The rows are grouped in 4 ways, from coarse to fine. Each group lies inside one group of the grouping before and may be the whole of it. The rows also spread widely along 15 directions, which tell nothing about the answers.
In the rows, zero is written as 128.
Some rows, each with its group in each grouping after it:
[102 104 156 126 113 117  89 150 142 115 141 100 107 121 141 139 130 107
 137 126 111 146 108 125 121] => zon lesi k_825 k_340
[ 99 139  82  81 126 127 109 121  93 168 115 106 137 119  99 108  94 155
 161 158 182 145 106 115 125] => mariz gub k_801 k_42
[132 159 141 120 155 119 170 131 101 123 115 128 124 167 106 128 137 125
 114 156 150 128 114 138 119] => zon lofaf k_317 k_129
[138 120 160 133 115 116 108 102 134 124 142 124 136  93 177 157 127 111
  88 115  92 163 174 179 149] => zon lesi k_131 k_899
[166 143 163 123 196 162 192  85 108 146  98 118 123 101 111 145 116 102
 149 110 137 100 172 153 120] => zon lesi k_556 k_961
[ 97 115 162 139 113 128 163 104 152 122 127 119 158 134 101 135 120 145
 118 133 137 150  99 130 126] => mariz gub k_801 k_65
[161  85 211 139  88 125 117  63 169 126 118 128 110 148 164 139 124 137
 110 111 168 148 169 170  62] => zon lesi k_556 k_940
[161 124 141 105  59 146 134 161 159 111 126 127  94  95 169 106 134  95
 140 122  63 123 159 134 140] => zon lofaf k_927 k_849
[141 144 104 143 134 137 155 136 138 115 135 120 123 137 127 140 119 115
 135 112 130 121 138 113 133] => zon Sak k_243 k_234
[133 102 202 183 131 191 108 153 168 139 107 123  65 156  93 132 100 121
 156  94 141 127 134  97  79] => mariz gub k_278 k_344
[123 119 163 142 124 166  92 163 139 149 159  91  43  82 147 107 105 123
 144 109 126 175 121 120 140] => mariz vipos k_584 k_476
[144 128 127 146 122 110 163 120 126  96 120 110 139 169  66 109 129 103
 107  78 118 115 128 123  95] => zon lofaf k_317 k_607
[110 115 135  83  77 154 116 139  91 155  70 131 145  90  85 112 120 120
 166 113 105 133 121 135 144] => mariz vipos k_584 k_677
[140 139 116 173 128 151 111 137 154 101 161  65  48 116 142 117 138 135
 163  84 177 149 143 118 109] => zon Kede k_176 k_63
[131 174 110 132 154 127 162 107  85 140 106 154 177 150 139 154 148 117
  53 164  97 151 133 151 175] => zon lofaf k_927 k_72
[139 118 142 132 102 130 131 144 136 135 132 152 119 138 137 147 110 124
 145 110 157 135 130 123 111] => zon lesi k_131 k_159
[141 122 141 101 134 122 105 120 127 131 126 116 114 122 171 139 124  91
 121 152  89 125 147 139 128] => zon Sak k_243 k_768
[117 132 112 141 175  98  87 153 124 120 140 104 110 185  72 110  91 116
 118 142 131  97 125 106  84] => mariz vipos k_584 k_476
[127 137 115 151 186 118 135 111 124 117 159  85 136 108 101 113 139 127
 108 109 132 133 125 134 134] => zon lesi k_556 k_940
[118 102  80 124 154 121  76 110 109 150 100 153 184 152  91 157  99 101
 158 120 127  74 133  94  96] => mariz gub k_801 k_65
[109 129 145 109 169 112  84 115  82 141 120  98 136 104 111 143 130 134
 121 137 149 147 144 175 128] => zon lesi k_825 k_340
[134 112 153  75 101 121 139 137 104 173 124 123 107 138  91  65  85 117
 109 126 116 162  96 111 109] => mariz gub k_278 k_344
[118 134 135 116 156  72  70 178 113 105 183  90  79 153 142  96 146 108
  86 164 108 151  96 136 118] => zon lofaf k_317 k_607
[ 90 135 116 109 128  87 112  96  73 122  96 130 177 164 134 180 142 106
  99 149 135 150 110 153 130] => zon lofaf k_317 k_129
[145 135 154 153 111 119 122 147 107 131 136 167 114 156 137 146 152 153
 114 109 199 166 116 149 119] => zon lesi k_131 k_899
[107 135 157 141 167 152 119 120 119 143 111 142 130 133 133 175 125 152
 156 165 185 127 124 142 125] => mariz gub k_801 k_42
[145 109 130 152 169 112 111 119 171 119 195 116 113 113 144 129  95 129
 126 120 142 115 150 124 107] => mariz gub k_801 k_42
[136 138 100  91  81 124 130 118 122 126 112 119 152 102 132 106 133 129
 128 140 107 131 153 149 138] => zon lofaf k_317 k_129
[ 93  86 199 152 184 127 113 149 158 102 168  94 124  69 102 157 132 124
 169 107 131 117 100 143 127] => zon lesi k_825 k_340
[115 103 147  96 113 104 124  99 140  97 132 119 131 119 177 137 161 102
 152 153 119 117 100 129 119] => mariz gub k_278 k_344
[168 116 138 141 153 161 191  62 103 141 124 119 117  97 124 125 132  86
 137  41 140 139 132 117 128] => mariz gub k_278 k_344
[142 123 146 125 145 143 115 110 120 132 127  99 116 105 123 105 153 126
 119 123 122 143 126 141 132] => zon Sak k_243 k_768
[103 130 136 130 140 119 109 124 134 122 140  93 126 107 122 152 109 156
 147 137 176 142 145 156 120] => zon lesi k_825 k_340
[133  86 170 126  83 150 105 108 141 159  86 140 124 148 115 156  76 113
 158  94 146 132 149 122  77] => zon Kede k_176 k_63
[131 178 111 127  64 146 155 166  87 130  89 152 124 149 113 130 151 160
 115 128 166 170 133 153 155] => zon lofaf k_927 k_72
[112 104 100 135 104  66 134  82 152  90 158 105 174 142 127 161  96 113
 117  89 135 128 143 136 102] => zon Kede k_176 k_63
[147 131 101 119 118 116 158 137 125 119 137 122 133 149 105  94 139 110
 118 110 116 125  99  97 127] => zon Sak k_243 k_768

New rows. What belongs after each?
[167 140 153 188 155 144 141 179 185  89 182  99  42 153 126 101 127 122
 133 107 140 113 138 105  93] => zon lofaf k_317 k_607
[119 151 125 137 200 124 145 137 128  94 128 116 109 161 136 157 142  93
 153 168 123  77 118 108 119] => mariz gub k_278 k_344
[140 154  95 122  90 122 138 117 110 129 123 131 128 143 132 107 133 152
 106 125 162 157 143 136 130] => mariz gub k_278 k_344
[155 141  93 101 145 122 133 129  77 142 118 134 116 146 148 126 133  56
 118 116  90 122 121 105 131] => zon lofaf k_317 k_129
[156 141 103 124 122 118 183 103 116 131 136 146 163 136 134 116 135  97
  81 111  94 140 120 119 147] => zon lofaf k_317 k_129
[ 94 112 143 105 135 123 114  82 183 130 118  77 160 132 124 108 104 134
 113 206  78 117 123 120 110] => zon Kede k_176 k_63
[145 104 175 144 178 153 116 115 120 141 121 121 118 115  98 104 169 127
 142 112 151 120  96 126 105] => zon lesi k_556 k_940
[ 71 144 150 155 189 150 162  99 140 122  84  98 191 134  69 177 114 136
 129 165 117 109 124 137 139] => zon lesi k_556 k_940
[ 95 146 158 150 140 155 142 127 159 121 126 101 104 142 127 139 129 176
 148 181 187 147 108 129 122] => mariz gub k_801 k_42
[151 124 122 107 151 139 148 122 113 168 158 153 145  74 124  98 118 144
 128 122 145 141 114 125 153] => mariz gub k_278 k_344
[156 134 132 115 169  93  95 160 106 102 156 131 124 114 112  90 158 112
 101 131  86  99 151 160 132] => mariz gub k_278 k_344
[131 134 141 128  84 142 131 160 171  96 141  79  69  95 143 114 130 140
 177 120 148 133 153 139 117] => zon lesi k_556 k_961
[151  97 166 100  63 118 114 144 148 144 132 165 121 135 142 109 102 124
 126 128 115 133 139 134 102] => mariz gub k_801 k_65
[129 134 111 141 146 168 120 120 156 147 120 145 144 126 145 121 136 138
 135 173 118 111 115  91 138] => mariz gub k_278 k_344
[ 96 147 150 144 205 171 102 141 103 115  81  62  99 138  61 103 167 107
 146 153  91 105 105 117 126] => mariz gub k_801 k_42
[150 157  90 120  88 104 178  89 125 111 127 113 150 132 142 133 111 118
  97 101 123 147 177 152 138] => zon lesi k_131 k_899
[139  84 125  87 145 119  86 112 147 137 145 116 147  85 147 112 121  92
 147 139  74  95 126 116 121] => zon Sak k_243 k_234
[125 101 161 134 150 105  97 169 107 116 131 155 138 135  65 137 120 122
 149  89 145 100 125 141 100] => mariz gub k_278 k_344
[146 128 133 121 138 127 162 126 126 131 132 131 146 123 124 105 141  95
  97 120  76 129 111 118 144] => zon lesi k_556 k_940
[127 122 110 147 120  84  90 157 140 112 168 142 135 153 147 152 111 120
 105 119 135 133 137 129 115] => zon lesi k_556 k_940
[156 181  98  70  87 126 208 135 111 146 118 115  84 159 140  80  90 115
 120 162 125 146 142 114 130] => mariz gub k_801 k_65
[ 77 139 124  77  99  97 118 137 100 139  97 122 168 141 108 137 118 145
 130 185 138 150  97 145 137] => zon lesi k_131 k_899
[119 134 125 153 131 133 133 146 141 114 137 131 132 135 132 141 149 126
 136 130 134 132 100 111 139] => zon lesi k_131 k_899
[127 147 156 102 122 161 127 160  92 156  68 121 121 137  60  82 127 118
 114 145  74 131 133 135 135] => mariz gub k_801 k_65
[116 125 151 117  72 140 141 136 101 131  90 147 145 117 130 161 143 124
 140 101 140 160 123 151 146] => zon lesi k_825 k_340
[131 130 128 133 115 123 111 123 126 136 129 131 128 152 140 130 127 128
 101 140 137 151 126 130 116] => zon lofaf k_317 k_129
[136 158 119 101 204  85 203 102  98  99 131 127 177 142 104 143 135  93
 111 159 107  80 129 151 134] => zon lofaf k_317 k_129
[155 155 106 155 112 166 160  93 137  94  92 122 113 141 117 115 183 178
 184 117 229 101 150 131  97] => mariz gub k_278 k_344
[133 158 112 126 133 137 131 145  87 180 110 162 166 139  92 128  93 141
  77 135 114 161 142 139 158] => zon Kede k_176 k_63
[142 124 125 109 140 125 138 106 104 147 104 140 156 146 114 123 127  99
 114 130 101 118 119 119 122] => zon Kede k_176 k_63
[115 151 117 122 154 118 182 125 133  99 152 104 147 107 113  96 162 132
 115 150 107 128  90 124 164] => mariz gub k_278 k_344
[ 93  76 161 128 169 120  91  82 166 141 164 129 177  75 166 173 110 117
 135 158 103 123 111 132 138] => mariz gub k_801 k_65
[121 134 129 144 131 133  94 111 112 138 110 139 145 140 132 160 142 166
 130 140 197 144 140 153 115] => zon lesi k_825 k_340
[157 150 115 126 150 122 160 160 121 100 142 131 125 117  77  79 150 138
 138 113 130  93 136 133 129] => mariz gub k_278 k_344
[155 131 150 101 145 128 118 110 124 130  97 106 123 148 107  74 154 108
 107 160  83 104 136 135 101] => zon lesi k_131 k_899
[134  98 143 119  31 149 134  91 201 112 126  91  98 123 169 106 130 158
 164 128 170 154 126 116  91] => zon Sak k_243 k_234
[142 118 133 112  87 146 124  99 118 146 105 156 166  92 140 119 147 142
 117 120 122 146 143 150 147] => mariz gub k_278 k_344
[138 102 121 112 107 109 107 138 109 135 147 149 148 111 124 124 138 129
 132  95 149 145 104 132 131] => zon Sak k_243 k_234
[144 127 138 136  91 126 108 120 169  84 112 108 115 152 149 121 153 118
 126 147 104 105 168 144  95] => zon lofaf k_317 k_129
[129 120 136 110 127 107 151 139 132 111 142 138 158 107 106 120 140 137
 147 129 133 112 111 142 133] => zon Kede k_176 k_63
[139 135  81 109 122 145 126 106 130 156 132 126 144  96 157 119 106 112
 132 139  98 127 146 108 150] => mariz gub k_801 k_65
[148  95 155 156 183 148 113 124 159 150 147 138 124 140 115 116 123 105
 134 125 118 103  93  81  98] => zon lesi k_131 k_899
[115 151 115 130 171 114 144 127 116  88 139  92 119 118 127 148 139 104
 144 130 119 109 141 143 142] => mariz gub k_801 k_42
[113 111 163 140 108 109 121 135 133 130 139 167 151 157 144 172 128 154
 113 138 181 160  98 143 123] => zon Sak k_243 k_234
[109 127 126 159 166 133  79 121  93 138 134 107 135 106 117 140 169 141
 113 106 162 168 103 142 143] => zon lesi k_556 k_961
[176 102 151 128 107 129 113  95 130 152 129 124 104 129 153 118 105  84
  94  74 101 152 169 135  98] => zon lesi k_556 k_961
[131  80 196 121 105 114 178 109 162 107 162 105 102 112 121 116 108 101
 147  76 130 143  99 126 100] => mariz gub k_801 k_42
[105 147 114 139 165 146  95  96 122 140  92 112 157 152 120 130 138 131
  94 182 101 125 135 122 132] => mariz gub k_278 k_344
[133 129 159 118  97 145 142 124 161  98  91  71  73 171 125  98 133  84
 136 144  82 115 134 111  82] => zon lofaf k_317 k_129
[104 137  55 111 126  94 120 105  89 141 146 139 197 107 136 141 148 143
 120 131 162 156  86 123 166] => zon lesi k_131 k_899
[105  83 171 127 145 124 145 118 191 128 173 111 148  97 120 124  99 129
 141 148 115 124  79 106 116] => zon lofaf k_317 k_607
[152 155  98 147 187 135 121 117 112 129 146 147 170  93  99  97 171 186
 110 145 165 111 147 156 152] => mariz gub k_278 k_344
[114 147  89 137 102 168 150  98 138 132 101  85 106 117 123 136  93 133
 172 111 162 136 148 107 125] => mariz vipos k_584 k_476
[149 113 134 141 129 130 110 113 127 102 118 133 148 105 140 136 182 108
 136  99 112 106 143 148 128] => zon lesi k_556 k_940
[204 148  87 107  74 129 139 139  84 169 126 172 106 142 152 107  92  96
  91  74 124 156 186 132 124] => zon lofaf k_317 k_129
[128  94 177 152 189 140  93 122 113 130 122 142 131 122 117 164 144  85
 142 104 108 103 120 131 116] => mariz gub k_801 k_65
[151 117 141 126 140 100  80 172 106 134 144 172 148 133 111 113 148 119
  97 122 102 121 123 145 131] => zon lesi k_131 k_899
[155 156 151 120 126  95 166 172 135 118 150 154 116 151 125 139  83 125
 105 138 125 122 174 162 124] => zon lesi k_131 k_899
[118 135 117 130 141 135 122 127 134 124 134 102 127 113 105 107 123 137
 132 132 126 128 130 123 131] => mariz gub k_278 k_344
[130 133 110 128  24  88 132 103 145 109 143 106 114 161 164 131 104 140
  89  97 165 197 159 150 106] => zon lesi k_131 k_159
[128  99 142 141 127 122 121 111 151 137 124 143 175 140  93 132 109 127
 118 114 120 117 123 120 106] => zon lesi k_131 k_899
[136 110 152 143 118 149  93 135 139 139 122 122 100 138 127 127 124 117
 128 119 127 137 128 120 104] => zon lofaf k_927 k_72
[123 132 120 139 158  88 104 130 141 108 180 114 119 129 167 176  97 128
 119 136 156 135 159 153 125] => zon Sak k_243 k_234
[183 115 104 118 145 102 146 138 124 132 158 148 133 161  80  58 131 111
 114 102 134  95 102  93  84] => zon lofaf k_317 k_129
[ 95 132 154 133 170 155 153 139 134 120 134  75 102 103  80 110 130 136
 169 133 146 131  86 115 133] => mariz gub k_801 k_42
[152 114 115 149 112 119  87 109 107 128 133 138 156 120 110 111 158 137
  92  80 139 149 145 152 119] => zon lofaf k_317 k_129
[122 119 108 142 132 147 113 105 138 163 160  86 137  74 112  85 118 153
 103 102 134 182 112 117 148] => zon lesi k_556 k_940
[125 189 105 138 142 163 174 122 133 109 106  58 105 114  80  98 123 163
 138 145 150 130 176 151 133] => zon lofaf k_317 k_129
[ 99 120 145 112 129  93 145 149 135 122 153 107 126 140  76 123  91 156
 157 133 195 136  95 129  95] => zon lesi k_131 k_159
[148 129 127 105 116 121 113 143  71 141 117 134  89 142 134 118 139  88
 134  96 131 145 120 126 120] => mariz gub k_801 k_65
[152 151 157 127 157 149 166  90 105 122  74 113 102 165 129 152 137  95
 145 130 144 107 160 144  98] => zon lesi k_131 k_899
[149 120 142 117 125 109  87 153 134 106 147 107  74 140 135 109 135 122
 145 134 150 114 143 142  85] => zon lofaf k_927 k_72
[106 158 126 115 150 128 137 153 122 105 126  90 113 103 116 129 147 149
 168 160 160 118 128 151 139] => zon lesi k_556 k_940
[ 73  95 161 126  79  74  70 125 164  96 157 105 139 142 172 154 141 138
 107 165 130 174  88 146 118] => zon lesi k_131 k_899
[103 157 109 132 128 126 136  99  96 125 120 116 138 120 129 158 133 175
 137 133 218 164 139 162 139] => mariz gub k_278 k_344
[103 130 114 144 117 113 100 144 149 110 123 131 141 182 140 143 149 125
 123 168 130 124  87  97 115] => zon lesi k_131 k_899
[ 98 134 111  95 106 126 130 128 126  89 105  73 133  85  92 105 146 134
 182 127 123 107 137 145 133] => mariz gub k_278 k_344
[155 112 145 165 165 168  67 180 168 133 109 177 113 162  89 117 135 151
 187 162 155  39 135  94  76] => mariz vipos k_584 k_677
[107 110 149 170 172 154 114 107 134 144 129 102 134 122 103 154 114 120
 126 100 138 146 111 111 121] => zon lesi k_825 k_340
[147 138 140 101  96 151 174 118 131 132  96 153 138 120 155 129 155 126
 157 151 135 121 119 130 139] => zon lesi k_131 k_899
[139 135 124 141 133  97 133 151 135 108 160 136 125 143 132 161  91 114
 120 112 137 120 160 143 115] => zon lofaf k_317 k_607
[101 114 209 158 180 148  54 179 111 126  91 113 126 124  62 142 144 111
 113 127  69 118 143 166 124] => zon lesi k_556 k_940
[121 147 153  91 172 126 135 132 114 109 145  87  90  66 166 144 147 118
 165 172 132 122 140 173 151] => zon lofaf k_927 k_72
[138 119 170 139 162 121 142 110 156 122 141 122 129 147 121 124 121 127
 100 157 123 117 126 137 104] => zon lofaf k_927 k_849
[160 129 108 107 109 131 140 135 144 149 138 110 125 127 115  61 103  90
  84 122  34 134 132  96 135] => zon Kede k_176 k_63
[144 139 115  90  60 130 172 125 141 113  91 164 136 152 177 164 121 109
 174 155 143  99 150 128 112] => zon lofaf k_317 k_129
[128 125 120 137 158 134  85 141 108 138 100 143 136 161 132 168 125  82
 130 133 100 101 137 110 115] => zon lesi k_825 k_340
[172 148  98 101 110 134 132 159  96 117 114 150 104 122 119  91 161 128
 170 113 157  96 146 130 120] => mariz gub k_278 k_344
[150 130 116 140  62 134 106 126 135 147 123 157 123 141 172 161  93 128
 112 100 147 163 181 140 120] => zon lesi k_131 k_159
[115 111 157 158  94 137 101 135 175 108 122 114 121 147 124 135 130 139
 131 128 130 135 132 127 102] => zon lesi k_131 k_159
